Every row belongs to one group in each of 4 separate groupings. Each group adds its own fixed numbers to the row, and there is some noise. The rows also spread widely along 9 directions, which tell nothing about the answers.
Known rows, each followed by its group in each grouping:
[  6   2 -11 -11  15   8   6  -6  -2  -1  11 -16 -16  13  -2  32  16  20
   9 -17 -24   8  -2  17  -5 -14 -46  -1  -7 -12  -4] => (2) Q607 girev batig
[ -1   0  12  18 -22  22  -2 -11  -6  12   1   7   5   6   2   6   8  -7
  -4 -15   2   1  11  12  -6   5  -7 -27  -6  17  10] => (0) Q607 ramol guzud
[ -1   7  20  14   2  18   0  -7 -10  13  15   8  -3   8  -1  -7   8   5
  -2   0   1 -11   1  -1 -15  -3   9 -15 -20   0   5] => (0) Q914 girev diro
[ -9  -5   2   5 -10   4  -4 -13 -14   2  10  17  10  18  -4   7   0  -4
  -8 -30  -7   9   7  10  -5 -15 -25  -3   6   2   7] => (1) Q541 ramol guzud
[-13  14  13  -7   7 -10  21  -1  20  14  27   2  14   9   4   8  10  -8
 -19 -23  15 -13   7  12  -3   8 -30 -15 -12  13   9] => (1) Q914 vik batig
[-11   1  27  13  10   6   5  -2   3   5  25  16  14   3  -3   6   1  -3
 -10 -15  18 -13  12   3  -5   7  -9   0 -13  16   5] => (2) Q683 porar duni
[ -8  -7  36   7  10   1  16 -10 -13 -13   1  -9  20  -2   3  17   7  13
  -9 -14  23  -6   9 -11 -10  -3 -15  -9   0  20   2] => (2) Q683 porar duni
[ 12   6 -20   1 -17   1   6 -13  12  15   6 -30 -13   3   3   6  26  -3
   3 -12  -4  13   0  17 -10   2 -40 -22 -13  -1  19] => (2) Q817 vik diro
[  4  -8  14   4 -16   0  13 -16   9   3   8 -19   4  -1   9  29  14   3
   3  -3  11  -2  15   4 -19  -1 -31 -45   4  12  -6] => (0) Q817 girev guzud
[  1  11   9  11  -6  -6   6  -9  10   9  14 -17   6   4   0 -12  18   0
 -12 -18  12  -4  -2   6  -5   7 -18 -17 -13  15  20] => (2) Q541 ramol batig
[  3   5   5   9   0  -4   5 -15   0   7  24 -10  10   7  -9  -6  22  14
  -5  -6   6  -1  -4   1   6  -4 -28 -15  -1   3   5] => (2) Q817 girev guzud
[ 12   6   7   6  19  -4  -3 -14 -21  10  16  -5 -31  10  -3 -21   8  10
   1   0 -20  -2 -21   2 -31 -21  -5  21 -40 -30  13] => (0) Q607 girev diro
[ -3  -3   5  10 -17  10   2 -15  -2   8   0  -1  13   6   1   5  12  -3
  -6 -17   6   3   5   8  -5   4  -8 -21  -2   9  18] => (1) Q914 porar guzud
[  2   2   0   8  -4  33  -2  -1 -15   8   0  -7  -7   4  -2  18  16  11
   5 -11  -9   0   5  11   0  -4  -8 -11 -10   8  -1] => (2) Q683 ramol batig
[  0  19  14  12   5 -21   4 -11 -13   2  24 -17  20  13 -12 -36  33  31
 -19 -13  11   3 -14 -11   8 -17 -16 -10  -9   1  17] => (2) Q914 ramol duni
[ -2  12   5  12 -14 -12  -2  -5  20  18  35  15   5  18  -3  -2   7 -16
 -16 -31   1   4  13  13  -8   2 -33 -12 -10   4  19] => (2) Q607 ramol batig
[ -9   8  10  -2   2  21  10  -1  -5   4  -6 -14  22   4  -9   7  20  17
  -9 -26   5  -3   2  14  24  15  -9 -25  -6  23  10] => (1) Q607 porar guzud
[  5  -4   3  15 -14   6  -4 -16  -5   7  15  -5   6   6  -5   8  16   6
   2  -9   1   6   5   5  -8  -6 -21 -13  -3   1   7] => (2) Q817 porar guzud
[  2   9  -3  23 -23  11 -13 -14 -10  17  22  11  10  17 -12 -12  21   5
  -5 -14  -5  10   5   6   4 -11 -15 -19   0  -1  12] => (2) Q914 ramol guzud
[  5   2  13  10   1  11   9  -5  10   6   0 -25   0  -8   3  10  17   1
  -3 -11  11 -10   4   9  -7  20  -9 -19 -22  19  16] => (2) Q683 porar guzud
[ -2   5  37  26 -11 -31  -2 -11  10  11  44  21  21  12  -5 -18   7 -15
 -20 -16  20  -8  14 -15 -29  -7 -11 -11 -15   0  17] => (2) Q683 porar guzud
[ 10  -2  -9  32 -33  16 -16 -32 -18  14 -10 -16   6  -7  -4 -32  24   3
  -8   7  11  16 -10  -4   5  10   4 -21   4   8  25] => (0) Q683 porar duni
[  0   4   5  15  -8   6  -5  -8  -4  15  13   7  -4   6  -3  -8  10  -5
 -10 -11  -4  -3   1   8  -8   1  -9  -9 -17   3  10] => (0) Q683 ramol guzud
[  0   1  26  19 -16 -14  -7 -17 -13   7  24  25  11  18  -2 -21   3  -9
 -14 -16   3   4   5 -15 -24 -17 -10 -14  -3  -6  11] => (0) Q817 girev diro
[ -1   2  -3  10 -28  16  -8 -17 -12  16  27  13   9  18  -8  19  19   8
   8  -6  -9  15  16   2  -6 -26 -28 -36  14 -10 -10] => (1) Q607 girev batig
[-15   1  -2   4  14  26   9  -9  -3   8   2  -3   6   1  -4   9   4   3
  -7 -18   8 -10  -5  26  30  22 -22  16  -3  24   5] => (2) Q817 ramol guzud
[ 15  10  13  16  15  -4   4 -11  -8  12  20 -28 -16  -6  -5 -26  24  14
   0  12   5 -12 -20  -6 -18  -6   1  -2 -37  -9  13] => (2) Q683 girev guzud
[  2  -4  12   7  -4   1   8  -8   3   5  16   2   0  10   7  19   7 -10
  -2 -18   2  -4  11   8 -20  -1 -27 -13 -13   4  10] => (2) Q914 vik guzud
[ -1  18   4  -5  -3  25   4  13   1   1   1 -12  13  18  -7  18  24  21
  -3 -36 -15   7  11  13  14   1 -20 -34  -9  17   5] => (2) Q607 ramol batig

New rows, each followed by its group in each grouping:
[  1  11 -10   8 -14  10  -7  -5  -6  17   7   3   1  10  -5 -19  15  -5
 -13 -23 -11  11  -5  11   1  -4  -8  -7 -12  -1  19] => (1) Q683 ramol batig
[ -2  14  -2   8  -9 -15   6 -15   5  22  32  -7   5  11  -3 -16  27   2
 -12  -5   9  -1  -3   4  -4  -7 -24 -15 -10  -8  11] => (1) Q914 vik batig
[-17  -6  11   8   2   8   0 -14  -7  13  35  32   6  12  -4  25  -5  -5
  -2 -12   6  -3  15  13  -9 -18 -28  11   1  -4  -8] => (1) Q607 porar duni
[  0   5 -21   5  -9   2   5 -10  21  30  25  -8 -12  -2   1   4  17 -18
  -4  -6   1  -5   2  27  -3  13 -31 -12 -17  -1  13] => (1) Q683 vik guzud
[ -4   3   8   6  12  16   3   2  -8   7  23  11   0  10  -5  15   9   4
  -2 -14  -7 -10   5  12   1  -3 -20   5 -16   3  -3] => (2) Q683 vik guzud
[-14 -10  14   7 -16  -6   0 -21 -20  -5   8  20  38  18  -8   3   6   7
 -13 -27   8  13  10  -3   9 -16 -28  -6  24   8   2] => (1) Q817 porar guzud
[ -7   8  10   4  -4   6   3  -6  -3  10  14   2  13  12  -4   3  14   6
  -8 -18   2   0   5   5  -5  -5  -7 -12 -10   2  10] => (1) Q914 porar batig
[  1  -2  -6   8 -11  -2   4 -15  13  13  11  -5 -12   5   5  14   6 -16
  -1 -19   1   2   6  22 -17   7 -33  -7 -10   4  19] => (2) Q914 ramol guzud
[  1   2   0  -4  18   8  13  -3   9   7   3 -20 -14   1   5  23  11   7
   2 -12  -4  -7  -2  19 -10  11 -23   7 -26   4  12] => (2) Q914 porar batig
[  1  -4   6   7  14  13  -2 -13 -19  -2  19   6  -6  10  -5   9   5  12
   6  -7  -6  -1  -3   6  -7 -16 -22   8  -3  -4  -4] => (2) Q541 girev duni
[ -3   8   6   2 -13  -3   8  -5   4  12  28   2  13  12   0   2  17   2
  -9 -17   6   4  11   3 -10 -16 -29 -28  -4   2   3] => (1) Q817 vik duni
[  1 -15 -13  16 -29   0 -11 -38 -22  10   9   7   0  12  -3  13   8  -3
   5  -6  -5  24   2   7 -12 -24 -35  -1  14 -18   5] => (1) Q607 porar guzud
[ 13   5  -3  12  -9   4  -3 -14 -21   3   5 -20  -2  15  -7 -10  28  16
   2 -12 -13  14  -8   0  -5 -16 -21 -13 -11 -11  14] => (2) Q607 vik guzud
[  2  -5  17  15  -7  32   5 -10 -14   2   5   0  -1  -1   6  24   6   7
  10  -2   9  -3  11   1 -16  -4  -5 -24  -2  13  -2] => (2) Q914 girev duni
[ 14   5  17  10  12   0   7  -8 -10   3  -3 -29 -13  -2  -1 -14  15   7
  -2 -11   1  -5 -14   3 -21   2   4   2 -41  -1  28] => (2) Q607 porar guzud
[  9  -4 -22  22 -31  23 -20 -25 -29  14   3   4  -2  12  -6 -15  20   8
   1  -2 -16  24  -8   2   2 -17 -17 -11   7 -13   7] => (0) Q817 vik duni
[ -8   0  12  10 -12  16   6 -13  -9  17  12   4  -2   4   4  16   6  -6
   0  -8  10  -4  10   8 -14 -11  -9 -13  -8   6  -1] => (1) Q607 ramol batig
[  1  -7 -10   5  -3   5  -5 -25 -20   8   7  -4 -11   7  -2   7   7   6
   3  -6  -9  10  -7   9 -15 -18 -23  14  -4 -17   6] => (1) Q541 porar batig
[  1   1  13   8  -8   4   7 -12  -8   4  -2 -13   0   1   6  -8   8  -2
  -9 -16  12   3   0   1 -21  -6  -6 -18 -13  11  17] => (1) Q541 ramol duni
[  6  12   0  30 -21 -18 -14 -25   1  20  28   3  16  15 -17 -44  24  -3
 -17 -15   7  11  -8  -1   6   2 -16  -6  -8  -6  35] => (2) Q607 porar guzud
[ -1 -11  17  28 -38  39 -11 -19 -31  11   6  25  14   9   5   9   5  -4
   3   0   6   5  19  -6 -15 -16   2 -30  11  10  -7] => (0) Q817 vik duni
[  8  11  -4   6  -6   1   1  -7  -5  16  23 -23  -6   4  -4  -3  36  23
  -1   4  -6   3  -2   2  -6 -13 -25 -30 -15  -9  -2] => (0) Q683 vik duni
[  9   6 -11   4   3   8  -2  -9  -9  11  11  -3 -14  15  -1   0  10  -1
  -1 -19 -18   7  -8  14  -8  -5 -24  11 -21 -14  16] => (2) Q607 vik batig
[ -8  -3  21  15 -11  19   1 -10 -22  -4  -1   8  23   8  -1  13  10   7
  -7 -19   8   5  14  -8   0 -10  -9 -19  12  21  -2] => (2) Q683 ramol batig
[  6   6   8   3  12  23   4   2  -5   5   8  -5 -10   8  -3  11  12  11
   7 -13 -11  -7  -2  11  -8   3  -8 -10 -23   1   8] => (2) Q914 girev guzud
[  0   2  -3  20 -22  -3 -10 -23  -6   7  10   9  17  17  -8 -11  11  -5
 -11 -25  -1  19   0   2   6   1 -27  -3   8   3  24] => (2) Q607 porar batig
[  6  14  45  15   8 -24  20  -4  17  16  40 -19  -4  -2  10 -14  13 -10
 -10  -2  34 -25   5 -10 -40  -3  -5 -21 -45   7  18] => (2) Q607 vik duni
[  7  10   6   8 -10   0   1  -5  12  14  10 -10  -4   7   1  -4  20   1
  -7 -12  -4  -1   2   8 -16   7  -8 -22 -25   0  20] => (0) Q914 porar batig
[  9   1  15   4   9  15  12  -7  -2   5   0 -19 -17  -2   7  10   6  -1
   6  -9   2  -7  -5   6 -22   6  -6  -5 -27   5  14] => (2) Q607 girev batig
[  0   2  22   8   8  -3   7 -12  -8   3  23   6  -3  11   1   6   2   1
  -3 -13   2  -3   1  -2 -21 -13 -18   3 -12  -6   4] => (2) Q607 girev batig
[-11  11   7   0  12  -5  14  -7  12  14  18  -6   0   4   2   5  14   7
 -13 -11   7 -13  -2  17   5  10 -27  -5 -13  12   4] => (0) Q914 ramol batig
[ 14  -3  -2   7  -6  30   2 -15 -20  -3 -16 -24 -10   0   1   7  14  14
   9 -11  -6  12  -7   6  -7  -2 -10 -17  -6   5  15] => (2) Q607 girev duni
[  0  -3  -5  -1   8  -7  10 -24 -20  -2   7 -26   1  10  -4  12  25  27
  -2  -5  -5   7 -11   8   9 -12 -44  -2   2  -9  -5] => (0) Q607 vik guzud
[ 14   5   4  12   1   3   2 -10  -3   6   1 -34  -6  -6  -3 -12  26  10
  -3  -5   2  -1 -11   2  -9   8  -3 -11 -29   4  22] => (2) Q683 porar guzud
[-10   3  30  14   3 -17   9 -18  -3   1  29 -10  22   7  -8  -2  21  16
  -9  -6  25  -8   7 -12  -9 -12 -22 -14  -4  11   3] => (2) Q541 porar diro
[ 11   4  -7  19 -15   7  -3 -17  -7  15   2 -22 -10  -3  -2 -11  24   0
  -1  -3   2   5  -7   7 -10   1 -12 -12 -14   2  18] => (2) Q683 ramol guzud
[-12   6  21  -4  15  -5  17   4  25  -2  22  -5  16   8   1  25   8   1
 -12 -31  12 -14  16  15  -2  15 -35 -13 -10  23   6] => (2) Q541 porar batig
[ -3  11  17   1   6 -12   6   0  -3   5  33   5  11  20  -7   0  17   9
  -9 -21  -1  -1   8  -2 -10 -20 -31  -8 -14  -3   2] => (2) Q817 vik diro
[ -2   8  14  15   2  -3   1 -18 -20   6  35  -7  14  15 -10  -8  28  26
  -4   2   9  -5  -2 -10   2 -23 -19  -7  -1  -4  -8] => (2) Q541 vik batig
[ 13  12   0  34 -39 -15 -17 -30  -2  22  40  10   9  17 -11 -37  24  -8
  -9  -3   6  17  -1 -11 -10 -14 -19 -25   3 -14  23] => (2) Q607 girev batig
[  0  -8   8  15  -2  21   0 -23 -20   2  -8 -17  -4  -6   2   2  12  14
   1   6  11  -3  -7   4  -7   3  -1  -6  -8  12   6] => (0) Q541 porar duni
[ -6   0  14   1   7  12   7  -3  -8   8   7  12  -6   9   4  12  -5  -9
  -4 -20  -5  -9   5  16 -20  -5  -7   6 -21   3   9] => (1) Q914 ramol guzud
[ -3  12  23   6  14 -28  11  -5  16  12  33  -7  10   6  -5 -16  17   7
 -19 -12  13 -18  -1   3  -7   6 -19  -6 -26   3  12] => (0) Q817 porar guzud
[  5  11   3   5   4   9   1   0 -10  14  15 -13  -7   7  -5  -1  27  17
  -1  -3 -13  -3  -2   5 -10 -12 -13 -17 -25  -9   0] => (0) Q683 vik diro
[  4  -3 -10   7 -14  14  -3 -10   1  11   5   2 -17   7   6  16   3 -11
   3 -19  -8  10   5  21 -20  -1 -27  -4 -12   2  19] => (2) Q914 ramol duni
[  0   4  -3  15  -5  11 -12 -17 -12   9  11  -2   1  10 -10 -10  17   5
  -1 -13  -4   5  -3   7  -1  -5 -15   1  -8  -2  17] => (2) Q541 porar diro
[  3  -6  14  11 -19 -22   4 -25  -5  -8   5  -8  24  13  -2   4  15   4
  -9 -27  10  20   7  -5  -8  -6 -39 -21  12   6  19] => (2) Q607 porar guzud
[ -2   7  -3   6  -4  15   2  -6   0  10   8  -5  -4   9  -1  13  14   2
  -2 -20  -5   4   4  17   1   0 -26  -5  -8   7   8] => (2) Q607 ramol batig
[  7   5  15   7  14  -2  11  -9   1   8  22 -26  -8  -6  -3   2  22  15
   1   5   7 -13  -6  -1 -13  -3 -16 -14 -22  -1   2] => (2) Q683 girev guzud
[  5   3   0   6  -8   5   1 -14 -10  10  18 -10   0   8  -7  -1  22  15
   2  -5  -5   6  -1   2  -8 -19 -17 -23  -5 -11  -1] => (1) Q817 girev guzud
[  5   4  14   8  20   1   8  -9 -24   1  14 -17  -1   5  -5  -8  20  23
  -4  -2   0  -8 -12  -7  -7 -14 -11   9 -22  -8   0] => (2) Q683 vik guzud
[ -8  -6  19  10   0   3   2 -18 -15  -1   7   6   8  11  -2  11   3   0
  -5 -19   6   3   6   1 -11  -6 -19   5  -4   4   8] => (2) Q607 porar diro
[  2  12  16   4  13 -30   7 -11   3   4  38   2   5  18  -8 -17  13   7
 -15 -20   1  -1  -7  -6 -10 -14 -33   2 -15 -13  13] => (2) Q607 girev batig
[ -1  -4   2   9  -6   7  -1 -20  -7   0  15   0   5  10  -5   9  11   4
   2 -12   0   7   4   5  -4  -9 -33 -13   7   3   5] => (2) Q541 girev diro
[ -3   4  11  15  -2   1   5 -20  -3  11  28   4   5   6  -2   3  13   3
  -2   0  13  -6   2  -1  -6  -4 -19  -9   0   1   3] => (2) Q914 girev batig
[  6  10  -4  16  -4   1  -2  -9   1  21  24  -9  -9   5  -5 -15  20   3
  -4  -7  -1  -3  -7  11  -4  -4 -17   0 -22  -4  14] => (2) Q817 ramol guzud
[  1  -1 -29  13 -12  14 -19 -14  -3  14  23  20  -1  18 -13   4  10  -4
  -2 -20 -26  17   0  20  15  -1 -41   3   9 -11   9] => (2) Q683 girev guzud
[ -2   2  -2  15  -8  22  -9 -13 -10   9  14  -6   4  10 -12  11  24  17
   8  -5  -3   4   7   9   3  -9 -20 -15  -1   2   1] => (2) Q541 porar diro
[  2   4  10   6  20 -11  13 -11  16  19  27 -22 -14  -8   0  -1  12  -2
  -3   0  16 -21  -8  16 -13  12 -19  15 -34   2  12] => (2) Q817 porar guzud
[ -3  -4  13  23  -6 -14   3 -36 -20   4   4 -11  15   1  -4 -25  17  12
 -15   1  19  -1 -16  -6   4   4  -8   3  -1   4  17] => (0) Q914 porar guzud
[  7  -1  16  -2  19   0  21  -8   6  -2   5 -28 -16  -5   9  18  11   5
   5  -6   7 -15  -5   8 -25   5 -18  -9 -26   5   9] => (2) Q914 girev guzud
[ 12   7  -2  10  -9  10   2  -6   6  24  29 -13 -23   6   4  16  24   1
  11   6  -5  -6   5  10 -29 -12 -18 -19 -28 -13   3] => (2) Q914 vik batig
[ -3 -16  20   3  16  19   4  -3 -23 -10  -5   7  -3   4   2  31  -7   5
   4 -21  -7  -4   6   6 -19  -6 -10  17 -14   5   0] => (2) Q683 porar guzud
[ -7   7   9  11   0  -2   8  -7  27  22  37   3   3   1   0  13  13  -8
  -8  -3  11 -16  12  16  -1  17 -28 -28 -10  13  -1] => (0) Q683 girev guzud
[ -2   9  13   6   6   7  14  -8  11  15  19 -14  -4  -1   3   9  18   8
  -2   4  11 -16   1   9  -5  10 -13 -24 -15   8   0] => (0) Q914 girev batig
[-12   4 -10 -12  -3  19   8   0   4   1  -5  -1  12  11   0  25   8   4
  -8 -40  -7  13   9  29  17   5 -41 -18   7  20   8] => (1) Q607 ramol duni
[ -8 -10   5  19 -38  37  -8 -13  -5  18   5  23  10   3   5  32   2 -19
   6  -9   5   6  28   8 -14   0  -5 -28   9  14  -1] => (1) Q683 porar batig
[  6   5   6  27 -25  24 -16  -8  -9  17  18   3   6   9 -12   1  24   5
   5  -3  -4   4  11  -1  -9  -7   0 -28 -11   0   7] => (2) Q683 porar guzud
[  8  -5  -3   7  -4 -11   3 -24  -2   3  20  -7  -7   4   2   0   9   2
  -2  -7   2  11  -6   3 -17 -14 -38   0  -1  -9   9] => (2) Q817 girev duni
[  5  10   0  14  -5   5   2 -18  -2  13  21 -17  -2   4  -6  -3  24  16
   2   5   4   0  -6   1  -5  -5 -17 -18  -7  -5   6] => (2) Q914 girev batig
[  5  11  12   9   5   0  -4  -2  -1   5  29   8   2  18  -8 -12  11   8
  -5 -19  -9  -1   0   1 -10  -9 -17  -6 -15  -5  10] => (2) Q541 girev batig
[  5   7  14  11  -3  24   2  -4  -4  17  18  -3  -8   3   1   5  15  10
   5   5  -1 -12   3   2 -15  -4   1 -22 -20   0  -5] => (0) Q817 girev batig
[ -2  -6   5  -3   8  23  14 -17 -21  -7 -12 -29   2  -3   1  20  16  25
   6  -4   2  -2  -6   7   4  -5 -13 -20   2  12  -7] => (1) Q541 girev guzud
[  4   2  -2  15  -7  15  -7 -11  -9  11  11   0  -5   5  -4   0  14   4
   0  -8  -8   3  -3   5  -8  -1 -10   5 -14  -4  11] => (2) Q683 porar batig
[  2   1   2  12  -5   8  -3 -12  -7  14  18  -1 -10   9  -2   7  10   0
   2 -14  -5   1   2  13 -12  -9 -21  -1 -15  -4   9] => (2) Q607 ramol guzud
[-13  -6  26   3  18   6   9  -7 -12  -4  -5   7   9   1   3   4  -4   0
 -14 -19   7 -10   0   3  -6  11  -5  14 -15  16  10] => (0) Q683 porar diro
